There are 5 ways to turn a row about zero (a turn may also mirror it). The second row of each pair is the first, turned, with some noise.
In the rows, 128 means zero.
Known pairs, each followed by its turn:
[105 106 161 119]
[109 111 152  95] : K480

[166 114 111 134]
[ 95 107 122 116] : K283

[145 130 103 165]
[122 118 173 122] : K644

[114 115  98 177]
[112 100 180 148] : K644

[158 115  97 136]
[159 126 132  96] : K778

[166 172  76  81]
[202 120 129  77] : K644

[153 141 176 178]
[145 150 180 175] : K778

[114  86 170  94]
[ 79 142 166 124] : K814

[ 90 115 115  77]
[ 85 122  82 107] : K778

[176  98 165 156]
[124 112 168 194] : K814

[ 79 123 109 165]
[132 184  86 136] : K814

[176  92 140 174]
[ 77  77 149 149] : K283

[ 98 149 119 111]
[139  93 109 125] : K644

[120 109 175  92]
[101 139 180 117] : K814

[ 91 141 179 147]
[172 130 167 162] : K283

[178 115 104  94]
[142 188 147 154] : K480

[157  92 168 131]
[ 74 149 160 122] : K480

[136 107  88 129]
[153 124 102 101] : K778

[148 100 166 178]
[165 176 149 164] : K778

[166 139  87 107]
[137  75 112 119] : K814

[177 147 171 158]
[124  75 178 115] : K283

[113 114 138 101]
[139 135 106 145] : K644

[101 167 135 129]
[134 112  92 106] : K480

[124 118 155 159]
[133 113 152 159] : K283

[103 162 119 119]
[152 119  96 110] : K480

New pairs. What belongs after each?
[164 135  91  98]
[131  71 113 108] : K814

[135 156 150 130]
[148 118 151 114] : K283

[118 100 146  87]
[133 141 168  91] : K480

[136 126 102 166]
[144 132  95 157] : K814

[161 106 169 152]
[ 95 107 174 142] : K283

[110 139 137 155]
[111  95 111 130] : K480

[112 144  84 124]
[137 123  89 103] : K814

[ 79 129 133 114]
[120  94  96 151] : K644

[ 82 175 176  86]
[140 167 176  61] : K814

[147 109  84 103]
[165 164 151 158] : K480

[159 119 116  93]
[101 137 123  91] : K283

[150  81  89 128]
[167 150 105  88] : K778

[165  93 117  94]
[ 75 145 126  98] : K283

[170 176 153  90]
[120 189  83 100] : K480

[ 91 121 151 161]
[ 83 113 123 146] : K644

[172 139 162 161]
[158 117 161 174] : K814

[116 163 179  95]
[114 137  69 100] : K644

[119 177  85 158]
[152  63 134 134] : K778

[ 93  80 115 134]
[ 80 154 102 136] : K814

[168 175 107 175]
[119 116 173  60] : K644

[175 180 139  85]
[142 119 150  49] : K283

[141 154 151 138]
[110 132 125  97] : K644

[167  91 150 103]
[ 97 169 161 127] : K480

[107 143 178 106]
[ 80 133 131 161] : K778

[175 172 141  82]
[157  72 169  98] : K814

[133 169  82 117]
[126  72 136 103] : K778

[ 82 161  80 155]
[149  57 101 147] : K778

[152 123 134 156]
[138 119 129 159] : K814

[110 141 163 144]
[143 162 150 133] : K814

[165 156 105 140]
[127  85 108  94] : K283

[156  92 120 128]
[135 160 157 147] : K644

[124  88 165  96]
[108 151 170  92] : K480

[ 90 173 120  91]
[174 126  94  88] : K480

[163  91  89 140]
[157 145 181 144] : K644

[171 104  80 143]
[138 148 146 194] : K480

[ 89  84  88 108]
[161 104 130 187] : K644

[153  88 127 106]
[ 88  96 139 136] : K814

[ 97 132 138  97]
[ 87 121 105 135] : K778

[ 84 148 157  90]
[127 110  65 129] : K644

[ 86  90  81 122]
[ 89 147  72 115] : K814

[143 171 126 120]
[165 113 134 102] : K814

[ 86 133  92  80]
[104 132  99  66] : K814

[178 136 111 118]
[159 153 147  97] : K644

[140 104 133  84]
[139 163 159 110] : K480

[139 153 113 130]
[140 138 106 139] : K480

[ 99 117  89 149]
[125 141  77 133] : K814

[ 77 125 112 152]
[148  74 129 134] : K480

[111  81 120 161]
[165 150  93 148] : K778

[134 105 115 151]
[155 140 119 133] : K778

[165 111 114 127]
[126 159 141 158] : K480

[178  88 173  84]
[ 96 203 153  91] : K778

[112  96  91 109]
[134 132  83 103] : K778

[175  98  98 162]
[ 78  84 105 134] : K283

[ 84 174 175 131]
[80 97 80 98] : K644

[129 118 171  83]
[131 162  81 136] : K644

[ 90 134 161 132]
[ 98 117  96 138] : K644

[ 92 162 143 113]
[183 148 130 128] : K283

